Every row belongs to one group in each of 3 separate groupings. Each group adds its own fixed numbers to the row, and there is some noise. The rows also spread widely along 10 directions, which tell nothing about the answers.
(in the rows, 128 means zero)
Known rows, each followed by its group in each grouping:
[175  92 161 152  91 137 120 166  91 171 150 170 136 120 103  64 165 163
 154 104 124 140  84 183 114]	K235 M T
[166 102 159 103 121  52 162 142  94 120 114 153 147 112 166 135 115 128
 153 134  92 105 117 107  71]	K700 E J
[183 111 144 111 115 112 155 203  89 128  90 121 116 114  93 124 120 143
 102 116 116 115 128 120  97]	K222 B G
[149 126 145 128 162 132 104 130  99  92 106 121  96 129 141 107  97 106
 134 170 117  83 118  96 163]	K235 N V
[141  87 188 141 122 117 168 116 158 174 183 160 109 134 126 117 148 119
  96 133  95 159 100 138 141]	K52 U V
[ 96 157 154 135 159 160 156 122 118 102 139  94 132 124 106 153 128 139
  85 132  85 147 156 113 161]	K52 U A
[132  96 179 164 139 128 101 144  72 111 142 148 157 130 129 100 119 176
 160 141 106 118 139 120 136]	K222 B G
[120 157 135 127 126  72 197 132 102 104 132 113 138  94 130 157 142 137
 112 123 105 137 140  72 125]	K737 P A
[ 95  94 192 129 126 167 143 114 131 168 224  91 119 146 100  99 149 134
 132 127  63 146 107 142 173]	K737 E T
[179  73 161 147 165 141 139  77 163 204 142 137 122  88 121 105 134 138
 127 128  95 144 123 130 161]	K700 P J
[177  87 152 140 170 119 147 128  64 188  75 117 165  73 110 115 121 159
 190 108  90 117 129 105 123]	K235 N J
[174 146 120 145 127 152 188  96 176 196 137 186 153  85 109  98 202 174
  73  82 109 187 134 161 176]	K52 M T
[165  94 173  85 125  93 129 146 117 107 130 160 124 134 148  90 116 125
 130 154  84  76 102 120  99]	K222 M T
[174  93 157 160 154 150 134 123  99 132 110 145 126 102 100 103 128 167
 115 124 121 138 133 108 136]	K737 U A
[124 115 145 135 129 134 130 135  95 185 126  82 126  89 106 137 125 104
 158 128 112 139 113 139 132]	K700 U T
[158  92 156 140 191 175 152  76 118 170 110 143 167  78 124  82 167 203
 146  84  81 135 144 112 205]	K52 E J
[181 129 128 147 150 172 141 113 151 151 117 136 114 112 104  90 150 151
  92 129 115 143 127 141 187]	K235 M J
[135 138 137  79 132  90 213 135 109 167 104  70 137  89 106 179 121  84
 124 108  69 136 136 115  89]	K235 U A
[184  94 141  96 137 169 153 126 138 160 150 175 153 109 117  57 194 165
 121  61  87 137 112 167 165]	K700 B V
[176 102 150  92 152 105 204 133 156 126 101 130  95 103 119 130 137 127
  71 128  95 123 129  84 139]	K52 M A
[155 132 135 122 137  76 137 115 123 139 101 123 116  93 149 140  91 101
 123 168 115  99 127 100 120]	K222 P T
[160 103 167 176 129 169  93 157  85 130 139 174 138 130  89  77 140 200
 109 127 122 141 109 152 136]	K222 U T
[164 130 121 159 162 179 174  82 168 164 124 153 145  89  99 111 175 178
  62 102  94 184 160 124 200]	K222 M A
[133 109 155  88 170 124 153  66 144 161 151 127 168 109 156  95 155 127
 172 117  56 110 121 100 180]	K737 N J
[147 119 166 136 152 130 112 125 115 103 116 111 118 140 122 147  75 126
 108 181  85 103 154 106 124]	K222 M J
[187 150 126 106 135 137 188 141 148 106 112 151 132 119 109 142 146 155
  39 106  89 148 145 131 125]	K700 E J
[149  88 154 167 172 162 150  89 139 204 135 107 111 100  97 113 146 133
 127 132 110 157 118 124 199]	K235 U J
[166  98 151 144 113 126 129 139 107 212 147 135 155  95 113 108 140 122
 155 109  93 157 107 165 104]	K700 N T
[155 173 116 189 109 119 155 121 110 154 122 172 176  87 114 140 152 171
 100 109 128 195 159 156 118]	K700 M T
[115 106 155 188 121 142 144 150  84 204 153  99 144  98  84 121 157 165
 152 108 119 180 108 138 158]	K222 U J
[144 122 170 174 111 149 119 106 107 157 174 189 187 111 122  93 155 196
 139  96  97 165 140 176 111]	K52 P A
[155  86 140  86 141 131 137 114 151 166 142  99  96 101 141  75 150  88
 163 127 103  91  73 130 174]	K235 P A

New rows, each followed by its group in each grouping:
[109 156 128 127 144 104 155 132  89 138 108  64 135  91 123 158 116 130
 144 132 101 114 137  89 150]	K222 P J
[178 136  95 136 143 149 110  95 152 139 103 168 137  89 158  72 175 148
 137 121 143 129 117 146 204]	K700 M J
[168  96 154 180 113 109 106  91 120 167 144 182 148 109 152  86 139 154
 179 142 133 144 120 139 134]	K737 M J
[156 128 153  82 141 142 142  98 171 146 157 139 148 130 135 108 138 128
 101 125  54 111 131 148 139]	K222 P J
[157 125 123  94 138 117 156  90 131 180  88 116 155  63 152 118 142 111
 173 104  90 120 139 135 133]	K52 M A
[190 130 148 137 138 130 147 159  79  92  96 167 144 107 106 101 135 190
 100 105 114 118 132 126  98]	K235 P A
[193 146 109 144 140 166 110 146 135 132  71 104  83 113  89 141  89 112
  65 161 142 126 135 138 138]	K222 U J
[173 130 113 128 138 181 123 122 116 182 111 111 142  73 100  66 179 168
 157  77 125 127 110 149 189]	K737 P J
[177 153 111 148 121 102 176 148 104 150  78 142 145  78 104 143 138 158
  89 113 132 156 146 116 119]	K222 M T
[167 100 162 128 127  73 177 127 114 181 125 137 145  95 120 141 123 141
 128 120  84 129 124 114  90]	K222 P J
[170 110 139  69 137 125 146 128 161 113 115 126 101 122 141 106 125  97
 100 147  80  90 116 118 134]	K222 M A
[155 107 144 140 183 159  75  92 122  89 100 134 111 103 146  84 100 141
 131 169 117  78 128  98 187]	K222 P A
[166  86 130 150 183 150 116 108  94 179  87 110 126  74 128  79 142 145
 190 125 127 106  98  99 207]	K235 N J
[200  99 145 120 152 124 178  49 181 162 119 176 140  98 139 121 130 133
  86 126  72 151 156 116 129]	K737 E A
[103 145 134 136 114  83 111 145  80 126 117 103 123 111 146 138 104  97
 162 166 132 106 110 115 121]	K222 U T
[165 144 106 113 143 121 148  87 145 152  88  96 118  68 133 133 116  95
 129 134 115 118 140 107 153]	K737 P A
[146 118 141  84 133 150 205 114 180 210 160  87 110 102  80 122 175 101
  85  96  75 162 107 135 169]	K737 U T
[144 108 146 169 164 154  88  97 105 122 131 145 109 113 142  78 124 137
 155 162 134 112 111  96 201]	K737 N V
[162 117 123 166  85 118 102 155 114 148 160 188 138 115 153  68 171 138
 154 119 151 156  72 174 130]	K700 N A
[140 108 155 118 163 225  91  98 158 151 179 113 130 135 105  73 143 130
 126 121  82 122 129 166 210]	K700 B T
[196 111 139 150 110 103 128 134 108 154 106 180 144  99 129 118 116 138
 126 132 122 140 132 148  80]	K700 M T
[119  90 148 112 151 184 110 132 112 143 165  85 119  99 127  65 168 144
 171 105 101 109  82 135 203]	K700 P A
[174 152 105  96 159 167 115  90 122 164  87 111 153  82 120 102 124 112
 148 117  91 105 142 139 157]	K737 N T
[219 127 125  88 123 159 136 136 133 171  82 114 116 101  78 124  95 102
  99 113  99 118 153 159  92]	K737 B T
[122 168 141 171 123 155 152 150  86 174 133  82 153  95  72 165 126 171
 113  96 101 176 161 147 122]	K52 P J
[175  89 164 122 153 112 136 120  99 151 102 136 148  98 140 117 114 143
 162 129  91 113 138 115 109]	K700 M J
[114 100 154 138 119 134  96 120  81 184 133  87 133  90 139 102 118 116
 214 131 114 110 105 146 144]	K52 E T
[153 125 148 107 127  97 206 130 105 183 111 123 155  88 103 170 136 131
 105  95  73 161 140 121  88]	K222 U V
[122 149 151 178 162 140 148  54 130 157 159 170 188 104 126 125 144 168
 119 131  78 172 166 116 167]	K737 N T
[178 130 121 139 126 153 109 130  89 191  92  96 132  64  97 106 113 133
 163 113 128 119 125 146 128]	K737 P T
[168 144 140 157 112 142 151 183 112 130 143 145 131 138  81 125 139 167
  67 124 104 164 125 141 119]	K222 N J
[156 126 120  73 149  96 155  93 141 134  85 120 132  90 172 128 131 102
 141 136  86  94 132  98 155]	K222 E G
[145 123 132 135 112  85 127 150 131 107 132 153  92 118 165 105 155 103
 128 158 156 118  82 117 155]	K700 U G
[189  89 149  82 155 101 180 101 135 164 112 168 148  80 139  89 159 149
 134  88  73 101 115 115 137]	K222 P V
[139 130 163 147 131 146 126 130 125 145 155 115 119 147 100 155  87 106
  84 157  76 147 144 136 115]	K222 N V
[136  80 179 162 167 127 175  76 122 248 153 127 179  79  99 133 138 155
 143 109  52 176 143 115 147]	K222 N T
[190 119 131 149  72 103 143 149 142 196 140 165 135 111 111 118 144 129
 111 120 120 170 112 183  85]	K222 M J
[137 121 159 112 189 171  98  76 128 103 125 132 147 127 144 111 112 133
 134 150  74 101 148 126 163]	K700 U J
[145  91 165 144 141 168 142 133 151 190 166  74 101 127  80 140 111 105
 103 134  87 160 139 143 155]	K700 B J
[114 119 144 179 142 145 105  87 133 167 159 119 132 110 141 122 135 123
 158 150 123 158 122 136 180]	K700 U J
[133  98 153 160 150 166 144  72 120 199 156 129 151  86 114  87 169 172
 159  99  92 161 122 127 195]	K737 E T
[152 111 142 128 116  96 206 176  94 159 135 138 145  93 109 115 193 182
 128  79 110 159 104 117 139]	K700 M J
[136 155 125 175  92  77 170 138 135 110 162 170 120 124 143 122 158 127
  96 138 153 169 117 126 146]	K235 B A
[114 123 166 103 122 109 160 112 126 165 205 153 199 132 151 104 183 143
 161  90  46 150 110 156 123]	K700 N J
[163 155 136 136 130 148 174 140 122 143 127 131 163 111  92 146 149 171
  82  94  82 172 163 148 121]	K700 M J
[152  90 172 150 145 108 209  82 168 222 147 115 123  92 108 168 131 124
  92 122  76 183 143 110 143]	K52 E J
[137  62 184 173 130  94 207 125 114 187 174 151 149  94 113 125 179 174
 126  98  89 190 120  95 133]	K700 M A
[161  89 135  97 170 132 152 153 105 147  96 106 113  97 121  80 155 148
 151 118 104  92  84  82 189]	K222 N J
[176 130 127  89 128 135 122 107 174 136 130 147 118 122 151  87 147  88
 129 136 112 104 118 161 171]	K235 B G
[210 106 117  47 122 130 152 163 110 170  81 133 151  80 124  81 169 138
 169  64  85  97 102 168 103]	K700 M J
[139 166 124  93 139  88 184 160 104  60  97 135 130 118 129 140 129 149
  74 140  97 102 140  81 130]	K222 M T
[178  88 155 182 102 103  87 129  81 143 121 172 133 111 146  89 112 155
 179 147 146 122 106 133 108]	K737 E J
[176  90 150 146 170 139 102  93 116 184 106 139 145  90 128 111 100 121
 160 148  98 123 133 126 135]	K700 N T
[124 162 128 138 164 193 132 115 148 113 144  94 133 126 106 144 123 121
  72 138  79 155 159 130 179]	K700 N A
[109 116 148 120 134 105 157 104 156 133 180 148 103 128 159 108 166 107
 109 146 105 133  89 110 195]	K222 U V
[131 139 149 119 146 140 155 119 110 125 146 135 149 111 118 118 149 163
 103 107  77 129 139 119 158]	K222 P V
[ 86  78 193 123 163 152 107  76 109 183 184  97 153 120 134  98 131 123
 191 137  60 112 105 130 174]	K222 U T
[130 124 164 171 119 128 150 111 112 171 166 176 187 122 109 123 161 185
 119 102  86 183 138 154 121]	K222 U J
[189 142  87  95 112 129 184 171 137 162  81 104  99  75  99 134 160 102
  80  92 138 154 100 150 130]	K700 U A
[203 157  93  65 127  84 179 121 168 171  68 143 131  82 151 132 139  84
 114 109 111 112 124 139 121]	K52 N J
[208 136 106 102 153 159  95 135  99 142  60 139 148  94 128  76 125 136
 164 111 115  85 114 159 136]	K235 N J
[150 114 139 101  98  81 161 214  55 124 104 129 125  97 128  89 169 167
 177  91 134  98  79 121 110]	K52 M J
[156 124 142 137 176 120 127  94 103 100  99 185 157  95 153  88 150 172
 134 128 122 112 130 101 169]	K700 U T
[153 109 149 115 162 117 127 123  77  90  92 146 162  91 155 101 126 168
 172 119  91  95 141  97 123]	K700 M A
[157 124 124 129 125 101 177 128 127 177 106  98 116  80 112 163 118 101
 104 126 107 155 133 114 123]	K700 E T
[172 118 160 140 124 164 129 120 146 166 160 140 139 127  95 143 106 115
  87 121  77 165 167 176 103]	K700 B V
[141  88 154  90 155  98 156 113 158 143 132 129  90 113 148  95 141  94
 117 155 103  93  78  92 185]	K222 U T
[198 110 139  85 124 103 165 167 114 124  96 162 124 102 124 100 143 139
 104 111 104 111 110 131 100]	K700 M T
[176  69 144 147 158 131 118 121  93 164  82 138 113  76 132  79 133 154
 172 130 130 105 107 105 168]	K222 M V
[155 133 142 159 132 152 151 128 128 158 136 118 137 110  94 152 128 134
  92 121 105 176 171 142 136]	K700 B G
[208 110 138 140 181 148 122 117  83 122  59 159 159  80 117 101 115 195
 135 105 104 108 153 109 122]	K700 P J
[146 111 144  94 167 149 148 152  85  94  93  85 112 110 112 102 128 132
 139 121 106  85 128  93 164]	K235 B A
[129 138 141 119 123 100 158 138  96 124 118  93 123 107 137 176 100  99
 123 139  90 128 141 113 105]	K700 E V
[132 144 141 124 101  80 119 128 102 115 133 175 160 116 185  97 151 142
 187 132 123 106 114 142 124]	K52 M J
[132 135 152 119 150  85 208 168 100  98 142 130 128 126 118 127 164 161
  98 121  93 130 111  69 160]	K235 N J
[ 90 144 145 163 103 104  85 102 107 171 171 115 153 105 160 119 117 107
 189 160 115 128 114 154 140]	K222 P T
[152 165 133  93 130 123 191 165 112 133  99  98 125  92  88 151 130 140
  70 100  92 124 145 121 114]	K52 P T
[192  97 128 132 181 141 130 104 119 143  91 169 133  85 144  84 144 149
 137 121 117 114 114 104 184]	K700 N V
[179 103 150 111 169 158 133  87 138 139 112 153 147 106 128 105 121 146
 113 121  69 116 146 133 137]	K700 E T
[192 116 137 117 130 160 182 140 160 163 130 119 104 118  83 138 141 128
  48 107  89 164 130 144 136]	K700 E J
[108  78 167 146 119 102 143 143  95 158 188 129 126 111 130  65 182 153
 187 117 127 125  73 106 193]	K737 B T
[165  80 145  82 171 135 162 144 115 118 117 131 119 100 135  64 183 171
 146  96  97  93  90  91 196]	K700 M J
